Every row belongs to one group in each of 4 separate groupings. Each group adds its own fixed numbers to the row, and there is some noise. The rows also spread widely along 12 directions, which tell nothing about the answers.
Known rows, each followed by its group in each grouping:
336,-75,148,134,-53,238,-80,-234,17,92,268,239,307,80,-73,113,-88,-121,-113,-136,427,-44,-92,46,398,139,-25,-95,-21  q962 K Veseb q600
169,102,59,17,218,178,-413,-223,314,-116,65,222,234,96,84,-54,-197,-106,185,-90,-225,-144,-304,-178,89,286,167,-260,85  q474 S Nili q92
487,-77,11,-241,-362,252,94,45,8,-26,-216,11,-220,-231,201,52,52,-173,212,-71,492,-80,-114,-333,135,268,-56,16,-53  q588 Z Nili q92
-350,-65,337,241,80,-32,-118,268,481,41,26,32,-5,95,90,-181,-75,-190,180,77,-169,-116,84,390,-101,-18,-220,-40,-122  q142 G mudim q681
141,149,35,34,51,521,-119,-155,-236,154,-68,16,-158,-20,-176,-2,97,242,-123,-243,304,17,65,-157,547,-173,-156,13,88  q132 G mig q681
50,188,192,-217,65,45,306,248,271,-302,-166,-362,-416,22,572,-256,0,-86,-12,-272,-179,199,-140,59,-66,212,-13,171,11  q142 S tibi q600
8,84,212,112,-1,-103,-261,103,69,-71,70,179,-46,59,115,159,-207,-256,74,399,-131,89,88,37,-303,200,254,-30,45  q474 C mudim q92
7,213,42,-50,-67,178,-298,-256,133,64,-188,183,-25,88,169,-4,293,70,-195,-249,244,-140,-34,-245,239,267,-273,-113,233  q962 Z doli q600
-22,33,300,130,-8,214,232,72,-134,-73,-138,-99,-139,-157,0,180,-17,-237,53,-112,-68,-226,-72,330,-16,135,-88,-115,-84  q588 V doli q92
42,163,234,-175,-71,103,201,382,77,-189,-293,-243,-299,-30,266,-16,5,202,163,-150,-149,-105,140,-25,-136,352,267,348,-125  q840 C tibi q600
199,-112,181,-70,-427,178,349,136,-185,306,153,131,131,-49,229,104,100,-185,33,120,350,-13,-52,-88,6,195,163,72,-243  q132 V mig q681
240,-28,-127,-4,144,91,-334,-80,119,-3,226,80,-175,198,227,-178,-68,-43,-201,184,166,296,178,-389,56,-36,208,169,178  q840 K Veseb q600
257,-238,62,-82,-4,183,-12,-21,2,8,-180,-42,-207,-32,43,-113,104,115,129,-198,57,-335,67,-296,106,288,197,209,-110  q142 S doli q600
-38,-146,148,191,185,214,-183,-42,400,-18,200,-88,-134,41,-139,-183,-16,-181,-36,-8,354,-22,53,179,213,-191,-417,-1,100  q840 G Veseb q681
261,-235,114,230,107,113,-258,-233,-70,135,-78,265,59,62,18,-46,-238,-117,-124,-41,-22,-148,329,-166,373,125,302,138,-85  q474 G mudim q681
30,-318,35,133,229,81,-323,48,-14,283,429,267,157,191,-37,-296,-178,-1,100,268,-130,-40,17,-249,-106,-89,358,58,-117  q962 S Veseb q681
48,-55,93,215,-1,-7,-404,138,84,224,121,248,40,161,-162,16,-161,26,70,348,130,17,305,-41,-31,72,187,143,-64  q474 C Veseb q681
169,-104,49,162,-9,191,-226,-56,312,64,-77,140,-93,46,-86,-57,95,-36,-28,-145,447,-204,243,-60,218,123,-257,120,89  q962 V mig q600
157,30,81,204,388,99,-595,-146,172,-245,54,141,-260,42,-192,135,-307,-203,100,365,3,156,234,-103,-194,88,186,5,327  q588 G mudim q600
345,-298,-16,83,518,309,-284,-523,119,-253,281,-30,-238,62,-59,-177,-147,-301,-15,-122,153,1,-210,-238,103,15,30,-58,349  q588 V mudim q600
11,151,191,98,189,-48,-210,-312,107,-76,-59,89,-188,213,408,-107,4,-168,-365,-50,-84,128,378,-141,175,250,170,243,120  q132 G mudim q92
-20,25,152,309,211,114,-383,-297,427,-72,-46,117,-113,75,22,-49,25,-282,-270,-100,150,-90,255,57,317,14,-324,-19,268  q840 G Veseb q681
-119,-29,25,69,-84,-57,-80,12,116,266,357,148,37,205,283,-82,33,-392,-226,369,296,324,-45,1,-114,-76,-189,-104,145  q474 V Nili q681
-231,126,310,219,75,-155,244,117,-105,114,130,30,-74,202,284,100,-28,-270,-448,46,-64,203,295,452,15,87,-8,175,3  q962 K mig q600
253,-35,-31,-258,148,257,-327,-52,80,-149,120,-24,-246,43,-11,-103,30,168,280,69,125,50,-242,-535,-190,228,257,16,239  q474 S mudim q600
129,-120,35,-38,-200,216,48,5,-158,221,247,14,-156,0,140,-186,39,-61,-113,94,538,241,105,-83,331,-297,-174,79,-106  q132 G mudim q92
221,-232,-35,7,145,-2,-83,-237,129,58,218,135,21,125,462,-330,-89,-470,-244,36,23,160,-65,-339,97,60,102,11,129  q962 S Nili q681
-45,285,321,57,169,137,188,234,-80,-117,4,-192,-117,67,43,112,-250,24,6,70,-62,261,125,318,26,137,123,239,-62  q132 C Nili q681
7,-10,89,-27,91,36,-77,-141,-143,8,233,-110,-471,64,7,69,202,-264,-229,399,340,265,99,-179,-212,-68,-156,66,358  q132 K doli q92
306,-24,-78,-71,25,165,-100,88,43,-198,-412,-92,-559,-198,276,-96,-115,-220,-48,60,-48,89,196,-400,68,-44,-13,144,222  q840 Z Nili q681
-148,-135,264,142,560,228,-207,-227,-130,-7,398,90,126,174,-178,-116,-93,19,121,-36,-460,-201,-439,-85,-170,59,269,-187,155  q962 C mudim q681
103,-190,2,79,-111,-71,-336,-233,402,194,28,257,-7,106,190,-84,145,-377,-124,104,376,-173,220,-224,59,217,-145,41,161  q588 S Nili q92
-143,74,101,-100,-42,234,-30,99,13,150,104,65,164,76,273,-318,133,223,161,-336,-204,-157,-397,-11,150,-27,33,-203,-211  q474 G Veseb q600
-129,-223,230,176,352,131,-21,-82,-16,55,208,-81,-149,107,-60,-188,6,-59,-2,-158,-117,-189,8,193,12,-11,35,86,-39  q588 G Veseb q600
65,175,208,66,-115,166,-260,-216,240,63,172,271,354,120,-7,234,117,-177,68,19,305,-160,-247,35,30,439,-78,-302,56  q474 V doli q92
96,-90,9,75,386,50,-456,-202,439,-172,474,82,108,234,112,-213,-156,-306,126,194,34,198,-296,-107,-204,124,58,-188,165  q474 G doli q600
161,-369,118,-86,81,69,71,33,-189,129,169,38,-44,108,325,-322,-101,-68,110,33,-236,-18,-42,-332,-85,141,546,206,-236  q474 G mudim q681
32,322,138,96,219,404,-206,-216,-271,165,68,44,-122,171,-213,150,40,299,-271,-70,249,168,216,-70,405,-7,16,118,163  q132 G mig q681

New rows, each followed by its group in each grouping:
243,-210,16,-194,89,165,199,-136,-33,-99,321,-138,-197,-16,355,-113,91,-246,-61,-25,63,108,-376,-338,-174,180,225,22,145  q840 S mig q600
81,-84,397,193,126,174,209,-102,-63,-113,-17,39,184,-71,79,100,-293,-290,72,-247,-293,-172,-214,361,212,181,186,-133,-174  q474 G mudim q681
-11,-362,89,83,-130,204,-30,-175,47,330,212,232,216,28,73,-232,136,-201,29,-142,160,-325,-285,-103,204,-73,-166,-234,-58  q474 V mudim q681
-283,-14,214,-66,-342,72,86,259,10,458,155,163,272,163,184,-114,355,302,168,-110,49,-348,-239,28,-40,164,57,-53,-362  q142 C Veseb q600
-419,175,339,146,358,157,76,-13,106,-109,58,-307,-354,127,-45,-35,90,3,-264,-134,-11,59,30,381,70,-69,-349,114,287  q840 C mudim q681
478,103,-78,-3,149,527,-307,-150,-67,-182,13,34,-40,-107,-61,-66,-248,141,121,-126,58,79,-253,-394,372,-67,180,-130,86  q840 C Veseb q681
70,-30,23,201,461,227,-403,-224,103,72,219,143,-35,230,-119,-181,-127,43,-185,-39,54,74,149,-155,238,10,46,112,198  q962 S mig q681
235,-251,194,196,-2,157,66,-398,-177,175,322,138,161,107,-67,237,-23,-144,-340,-66,503,-79,118,72,409,194,108,163,24  q840 C mudim q600
132,-370,388,105,380,-57,185,-274,22,-82,111,-44,-100,222,153,-165,-32,-231,-106,-216,-326,-373,172,-16,-35,413,418,385,-76  q132 K tibi q92
-154,112,226,53,-348,241,43,245,170,206,6,137,125,-139,-128,167,152,-120,151,13,331,-167,-242,231,42,23,-462,-321,17  q962 S mig q681
84,-271,127,-64,408,112,-27,-118,340,-285,402,-243,-219,79,66,-204,-24,-385,181,40,44,14,-402,-20,-375,240,9,-14,192  q588 S doli q600
101,8,280,41,266,209,-90,-179,68,-213,-313,-221,-653,-40,-122,-16,228,-13,-176,-264,207,-157,292,-152,149,235,-230,290,363  q962 G Veseb q681
-53,200,2,-218,-230,185,-214,-67,38,116,103,89,-131,39,272,-35,312,8,-65,54,349,195,-246,-297,30,-13,-213,-258,257  q474 G mudim q600
-214,193,75,-122,-143,34,-150,324,11,195,-16,4,-245,202,188,-41,160,286,-19,205,199,206,339,-112,-171,77,100,263,47  q588 K mudim q600
56,11,101,19,102,248,-43,269,-41,104,278,3,82,100,-64,-127,-205,111,243,81,-13,127,-228,37,-20,-6,203,-13,-171  q474 C mig q681
251,82,93,-34,204,361,50,-498,-46,-98,216,-37,123,74,200,41,28,-201,-247,-313,127,36,-467,-197,382,170,-31,-205,255  q840 C Nili q681
-52,100,283,208,139,203,-111,-355,-90,192,83,191,154,178,-43,176,87,-96,-265,-177,11,-178,-80,84,324,127,-47,-204,123  q142 G tibi q681
141,-59,158,68,-4,201,267,-166,-307,154,376,134,311,59,246,3,-85,-136,-77,-131,-87,15,-391,56,154,100,330,-105,-209  q132 C mig q600
256,-206,165,172,263,124,-275,-2,185,-56,-37,197,126,42,-60,-140,-324,-102,241,-19,-216,-223,159,-141,81,244,312,142,-150  q962 G Nili q681
-41,124,262,11,180,189,190,114,-355,-6,285,-218,-196,43,-21,144,-91,-100,-72,154,92,287,-101,272,-107,26,110,30,-63  q588 G doli q92
43,-222,270,282,244,-80,192,135,-6,-119,-22,-94,-145,69,107,-58,-345,-307,-98,-10,-239,-35,289,432,-26,136,205,286,-231  q474 V doli q600
452,-441,2,-54,15,152,-74,-136,-85,58,-104,86,-156,-37,21,-147,-31,-27,151,-131,135,-338,134,-473,141,247,342,255,-108  q474 G Nili q600
206,153,251,76,223,139,-143,-310,20,-36,68,39,63,272,71,108,-25,2,-225,-111,181,92,165,-81,235,545,270,232,50  q474 G doli q681
-211,-134,312,78,150,46,415,-86,98,37,225,-162,-52,98,337,-102,117,-360,-294,-229,-139,-82,-192,284,17,157,-61,68,23  q840 S mig q681
-72,-139,141,-215,26,119,103,208,50,-27,-32,-228,-520,-24,99,-227,372,81,155,-82,115,-152,-25,-267,-302,169,-62,211,114  q962 G mig q600
407,-35,-142,-24,114,80,-258,-221,189,-185,99,45,-161,12,233,-62,-244,-375,-91,144,225,320,-66,-255,107,45,25,-49,276  q474 S Nili q600
-245,154,335,26,84,314,77,218,-82,71,179,-145,-77,16,-314,170,67,293,109,5,79,-128,-98,335,-24,25,-71,26,-62  q840 S Veseb q92
392,-1,133,-26,110,302,-236,92,149,-272,-280,-56,-332,-173,-201,57,-176,-50,320,34,190,-64,144,-281,6,210,13,114,147  q962 G Nili q681
114,-71,131,-40,132,380,-154,-128,-78,-33,196,-31,-226,-100,-333,119,134,-12,246,74,236,-132,-305,-175,-119,-9,-83,-168,240  q132 G mig q600
-39,-169,354,22,-105,164,290,122,-58,28,54,-46,49,-91,61,80,-20,-15,160,-122,-31,-270,-67,215,-27,185,166,82,-244  q840 G mudim q600
-100,-89,59,194,182,54,-207,210,458,45,195,39,13,138,46,-320,-200,-63,121,94,30,65,192,242,42,-119,-116,165,-111  q132 S mig q600
-220,335,222,99,166,137,-221,-144,72,-18,-72,5,-117,125,43,124,197,-5,-164,-122,-11,-97,-11,107,41,241,-152,-71,223  q588 C doli q92
-137,125,142,188,-47,111,-364,308,391,-3,14,47,-140,-28,-352,262,-97,-112,156,481,435,91,242,212,-148,-70,-407,-1,230  q840 C Nili q681
376,-344,56,148,248,-89,-13,-256,5,-126,107,138,4,90,358,-106,-297,-553,-139,23,-268,-4,12,-157,11,192,393,61,46  q474 K Nili q600
408,12,36,-97,22,265,57,143,133,-83,262,27,367,53,316,-227,-434,-101,284,-125,11,258,-440,-12,243,123,258,-105,-309  q474 C Nili q681
-33,-6,181,-150,-105,51,123,49,121,-148,-289,-128,-424,-113,317,-88,184,-103,58,-95,-38,-122,51,-159,-130,196,-33,161,135  q132 S mudim q600
-292,130,146,199,607,194,-503,-196,268,-109,206,25,-62,253,-193,-235,47,46,-29,-108,-271,-109,-184,53,2,-85,-242,-211,308  q962 K doli q92
67,-367,131,29,128,297,-49,35,28,155,193,112,137,30,-46,-323,-14,52,384,-105,-260,-387,-232,-235,-31,42,313,13,-273  q132 G mig q681
-85,21,148,86,-362,142,-83,71,-138,409,-206,194,-114,16,-66,101,354,104,-225,-43,430,-221,353,-118,277,-33,-296,70,55  q962 K Veseb q681
-143,279,182,195,315,385,-329,-67,205,43,99,71,83,187,-299,93,-28,136,64,-96,102,-34,-60,202,121,107,-143,-141,170  q588 V mig q681
-193,-37,238,33,50,101,93,249,316,20,102,-113,-80,67,95,-251,50,35,206,-112,30,-80,4,255,-55,29,-135,138,-197  q132 G mig q600
-155,-112,160,61,-39,192,-121,249,396,212,-148,164,243,71,40,-353,18,213,396,-241,-141,-451,14,45,178,79,-111,71,-361  q132 Z Nili q681
-284,118,290,147,306,117,-90,51,147,228,417,150,393,388,52,-135,-57,143,-56,-108,-178,14,-89,219,42,262,226,61,-144  q962 S mig q681
-70,-109,122,10,32,12,64,230,-72,106,29,-29,-226,38,265,-181,14,12,-38,77,-258,-82,141,-122,-153,48,283,236,-147  q840 C mig q92
63,-13,289,205,194,258,-109,-228,-409,128,154,261,286,58,-187,248,-227,48,91,-34,-335,-276,-174,61,63,232,534,-145,-122  q588 C mudim q92
-244,239,101,-23,-232,161,-158,144,-50,265,42,105,-14,75,5,100,305,315,-58,67,227,-96,2,-69,17,28,-92,-39,52  q840 C Veseb q600
258,-166,235,-15,304,-23,131,-152,76,-230,-2,-195,-430,99,117,19,-122,-251,-191,-98,95,45,163,40,-28,359,126,362,180  q474 Z tibi q600
469,-267,-16,-19,76,233,-4,-190,-139,-67,-11,-17,-326,-108,80,-113,-22,-187,-118,-165,341,14,102,-335,254,42,51,157,86  q962 G mig q600
-5,-40,231,-54,-38,27,-147,76,111,-89,-177,43,-276,-49,-1,142,145,-139,190,117,-61,-250,-8,-144,-345,265,68,-29,173  q474 G tibi q600
-168,77,278,217,214,143,20,-73,-90,217,281,82,306,264,21,-71,-103,85,-151,-222,-125,-47,-124,348,313,89,110,-10,-187  q474 C Veseb q681
68,-315,213,-62,149,208,48,-85,146,-35,92,-13,117,22,100,-192,103,-77,353,-218,-375,-492,-473,-247,-172,424,298,-91,-143  q142 S doli q681
208,-293,1,-26,-202,253,-144,-194,-20,252,112,253,52,-34,-153,68,277,-46,153,-36,362,-420,-249,-372,-10,158,-16,-187,95  q474 V mig q600
-64,32,142,-126,386,133,-9,-124,-15,-76,163,-305,-545,216,8,-75,212,-69,-167,88,194,202,-57,-213,-220,141,-106,172,470  q474 V Nili q681
-148,193,187,86,-50,254,-129,239,341,-11,-71,76,141,11,78,-163,-147,137,277,-210,-127,-125,-217,322,258,-64,-273,-232,-245  q142 Z mudim q92
4,168,268,-206,369,143,46,-175,29,-240,112,-201,-293,257,276,-129,108,193,-37,-179,-139,115,-97,-207,-143,515,339,334,161  q132 Z mudim q600
321,-389,62,-33,-186,202,-24,-216,197,89,247,151,32,-67,-12,58,211,-382,221,6,523,-317,-313,-261,-148,304,-54,-165,92  q588 V mig q600
-206,-2,82,46,-36,50,28,96,154,145,-141,62,34,59,319,-352,123,28,20,-268,-184,-234,1,44,193,-101,-160,31,-151  q132 C Nili q600
241,-102,41,105,597,232,-505,-367,261,-349,152,-42,-344,61,-265,-88,-111,-224,149,22,-149,-94,-245,-307,-149,68,17,-174,504  q474 K mig q92
242,-212,80,195,338,210,-154,-99,291,-269,-96,45,-123,-154,-46,-160,-275,-273,175,-241,-235,-251,-127,38,99,40,-33,-89,95  q962 S mig q600
-66,-231,305,46,8,-16,92,38,38,-33,-190,-120,-561,-106,56,-43,295,-286,-68,-10,84,-269,199,-96,-201,161,-193,178,197  q962 G Veseb q681
167,-171,-44,-2,-191,108,65,-131,-221,251,357,186,160,11,399,-75,-14,-401,-156,142,226,203,-250,-102,82,-83,112,-233,-119  q588 G doli q600
206,-54,254,44,49,167,3,-328,119,-51,110,15,-6,80,47,88,92,-267,-145,-194,281,-96,-163,-23,224,307,-101,-61,200  q474 K Veseb q681
187,-18,30,261,212,86,-445,-296,-203,49,75,402,178,117,-66,224,-227,-182,-83,268,-250,-87,54,-174,-58,190,455,-167,90  q474 V doli q600
327,-364,237,44,325,192,-174,-546,112,-177,139,2,-254,4,-122,-43,200,-331,-27,-170,198,-338,-153,-420,-11,383,18,29,357  q962 G Veseb q681
-294,115,290,121,68,6,138,4,178,117,-17,29,74,226,326,-157,209,-21,-261,-423,-143,-185,61,292,203,209,-156,70,-46  q962 K mig q600
-151,-478,78,23,74,-59,-45,-116,312,219,495,-1,-93,193,236,-404,219,-336,-53,75,389,-17,-68,-50,-124,-55,-217,49,55  q588 G mudim q600
130,-119,155,-69,-14,4,17,342,456,-306,-194,-101,-298,-150,276,-117,-122,-226,353,79,-282,-175,44,-102,-399,345,245,176,-97  q840 S mig q92
391,-193,178,-25,136,251,-10,46,-48,-101,159,21,69,55,12,-74,-294,69,338,-45,-163,-86,-137,-170,37,210,540,87,-255  q142 K mudim q92
-24,194,119,-50,61,154,42,212,26,-39,-5,-74,-67,41,372,-262,-110,4,38,-182,-250,157,-160,83,117,-25,80,-67,-183  q474 G mig q92
331,-229,63,-56,-339,249,163,239,-126,54,-73,-21,-203,-251,-164,177,-11,-131,264,58,413,-129,-79,-33,19,-49,-97,-62,-45  q474 K mig q600
224,-54,76,153,116,78,-141,182,-221,-193,-216,108,-217,-205,110,16,-368,-244,108,188,-385,37,147,-78,-107,-30,329,-23,-82  q962 G doli q600
326,46,25,55,138,159,-260,174,-171,-234,-332,-19,-519,-160,-145,224,-305,-29,173,310,-59,86,348,-175,-213,171,323,216,104  q588 Z doli q600
223,-289,303,111,2,-31,116,-92,-3,157,197,169,175,152,246,-108,-82,-232,-113,-71,86,-99,190,-48,115,388,367,283,-283  q962 G Veseb q681
220,-106,94,-129,129,23,-141,31,204,-223,-188,-194,-558,50,182,-209,12,8,33,-33,184,98,347,-297,-36,263,137,430,140  q474 G mudim q600
224,-221,43,-58,-320,182,-111,107,-106,110,-29,186,-95,-178,-77,84,33,-10,336,247,279,-192,3,-338,-95,46,139,13,-62  q132 C mudim q600
277,-111,78,-70,-239,259,17,316,410,-133,-241,-121,-302,-188,-40,-70,32,-131,367,-49,452,-136,13,-66,-14,168,-280,80,-8  q474 V mig q681
-69,-115,110,185,-96,101,-50,244,-197,192,69,238,61,-77,-65,213,-131,-89,122,337,-248,-167,50,57,-294,-29,323,-71,-129  q840 V mig q600
308,-138,24,-100,-155,307,244,257,-124,40,-26,-75,-106,-137,257,-158,-147,-169,183,-85,54,69,-164,-111,98,-77,138,-15,-194  q588 K mig q681
-302,103,283,-9,-214,-104,138,134,-67,209,1,88,-26,124,444,-82,238,-73,-195,-5,-73,-52,40,46,-90,183,-3,67,-85  q962 C mudim q92
-136,96,436,-38,-103,177,262,82,-40,50,106,-63,42,12,-48,276,182,-19,142,-150,109,-204,-300,328,-145,405,14,-81,-49  q474 G mig q600
-233,256,27,-89,-115,23,-128,300,140,196,246,-20,-171,194,295,-129,128,-107,-86,399,301,517,-28,-46,-149,-188,-243,-70,106  q142 G Nili q681
285,23,19,-40,87,278,-23,186,-147,-111,-267,-102,-374,-107,-14,16,-208,168,141,-82,-62,3,224,-148,51,149,363,287,-60  q588 S mig q600
20,-174,73,164,124,-51,-193,-140,167,282,296,257,208,330,239,-304,-50,31,-192,-3,48,-23,318,-40,230,144,282,331,-213  q132 S Veseb q600
72,119,43,16,45,170,23,248,9,-51,-63,-116,-239,1,210,-128,-179,-35,28,60,-43,252,-17,66,106,-84,-78,10,-113  q142 Z doli q681
252,71,55,-197,-177,360,-71,47,-161,-77,-331,-69,-454,-224,-17,17,178,201,58,-188,407,-44,89,-365,227,27,-178,58,172  q962 G mudim q600
190,-38,-29,-18,7,318,-438,-151,337,-4,-142,156,-75,-26,-75,-88,175,59,237,-190,283,-313,3,-354,125,196,-87,-83,133  q588 G mig q600
282,-53,258,-69,166,300,15,59,172,-137,269,-79,171,61,81,-175,-227,51,399,-201,0,-34,-316,53,37,340,350,50,-343  q588 G Veseb q92
22,285,200,146,68,397,-252,-74,27,58,53,117,124,76,-353,348,-66,140,-84,-12,266,-25,14,126,320,-6,-161,-161,223  q840 K tibi q681
291,-34,95,-111,-82,282,-90,-316,-191,7,20,51,-146,-56,20,253,246,-119,-98,69,332,-80,-76,-527,17,347,176,-31,265  q840 G doli q681
-198,-115,117,82,224,28,-228,-76,164,101,72,-16,-282,205,-87,-54,237,25,-59,35,200,-173,185,-20,-172,215,-125,190,172  q588 Z doli q600
-73,264,37,-117,198,257,-169,0,-54,78,194,-70,-200,221,82,24,132,230,-203,120,120,281,10,-267,-51,134,163,148,272  q840 S mig q681
-29,-352,107,255,396,255,-158,-165,28,116,532,98,88,108,-355,-39,-133,-225,145,82,52,-177,-306,180,-139,-113,14,-187,87  q588 V mig q600
352,-142,255,-111,53,267,361,45,-124,-220,-65,-213,-144,-141,137,-32,-154,-67,234,-283,-23,-107,-122,8,130,249,236,203,-211  q132 G Nili q600
136,381,41,-1,89,357,-36,29,-342,-69,165,-89,-195,13,-91,260,-106,41,-217,155,417,504,-85,91,151,-126,-153,-106,210  q962 V doli q600
300,-273,-14,38,-34,122,-189,-10,269,-98,-165,121,-84,-113,301,-293,-196,-258,167,-106,24,-95,91,-170,166,4,64,28,-124  q588 G mudim q600
202,-261,196,6,244,116,117,-70,-7,-182,300,-31,119,-11,68,-32,-250,-283,248,-21,-284,-126,-479,71,-195,280,360,-120,-116  q474 S doli q600
63,-22,-93,214,282,210,-517,33,123,42,105,180,-3,88,-84,-276,-230,72,22,79,23,102,169,-81,217,-267,-53,-46,-23  q962 G doli q600
397,-169,-150,161,172,216,-311,-205,137,-75,-32,126,-159,-31,172,-252,-192,-292,-49,-50,-77,30,-78,-380,279,-154,39,-121,112  q142 C mig q681
204,-95,133,-19,325,319,-70,-98,-148,-119,330,47,243,59,159,-110,-240,-78,210,5,-458,-15,-473,-266,-120,175,600,-152,-128  q840 G doli q681
-213,-322,110,28,19,-188,-74,120,288,202,451,30,48,237,191,-278,163,-227,63,244,125,-50,-142,27,-377,130,-23,72,-80  q474 C doli q600
-86,-287,70,31,110,25,-143,-69,103,-10,-59,80,-217,-30,154,-230,207,-205,179,82,-301,-406,-79,-315,-351,82,88,-23,81  q132 V doli q600
397,-77,-155,47,304,296,-458,-205,125,-155,100,189,-37,90,145,-323,-295,8,14,-38,6,184,-2,-430,217,-59,217,-6,103  q962 V mudim q600
-107,-208,79,-51,93,26,125,212,-28,135,277,-69,-158,106,331,-410,31,-118,80,120,-271,45,-87,-107,-217,-181,181,96,-147  q132 K mig q92
379,197,6,-116,7,249,51,-40,-35,-110,19,-125,-209,17,258,-16,-154,-93,-165,-58,317,404,-55,-112,371,37,-39,47,44  q142 S Nili q92
93,96,175,-182,261,406,121,-110,-45,-243,-12,-299,-291,-50,-2,6,96,27,184,-331,56,-45,-426,-55,22,152,-77,-104,198  q588 G Nili q600
342,123,221,120,119,151,-159,-1,117,-267,-221,61,-122,-20,88,195,-398,-201,71,68,2,148,256,17,77,387,288,172,22  q588 Z mudim q681
161,-330,184,78,242,197,-75,-342,120,-1,484,81,138,132,-173,-7,-97,-203,86,-67,254,-135,-380,67,67,163,-21,-116,88  q474 Z mudim q600
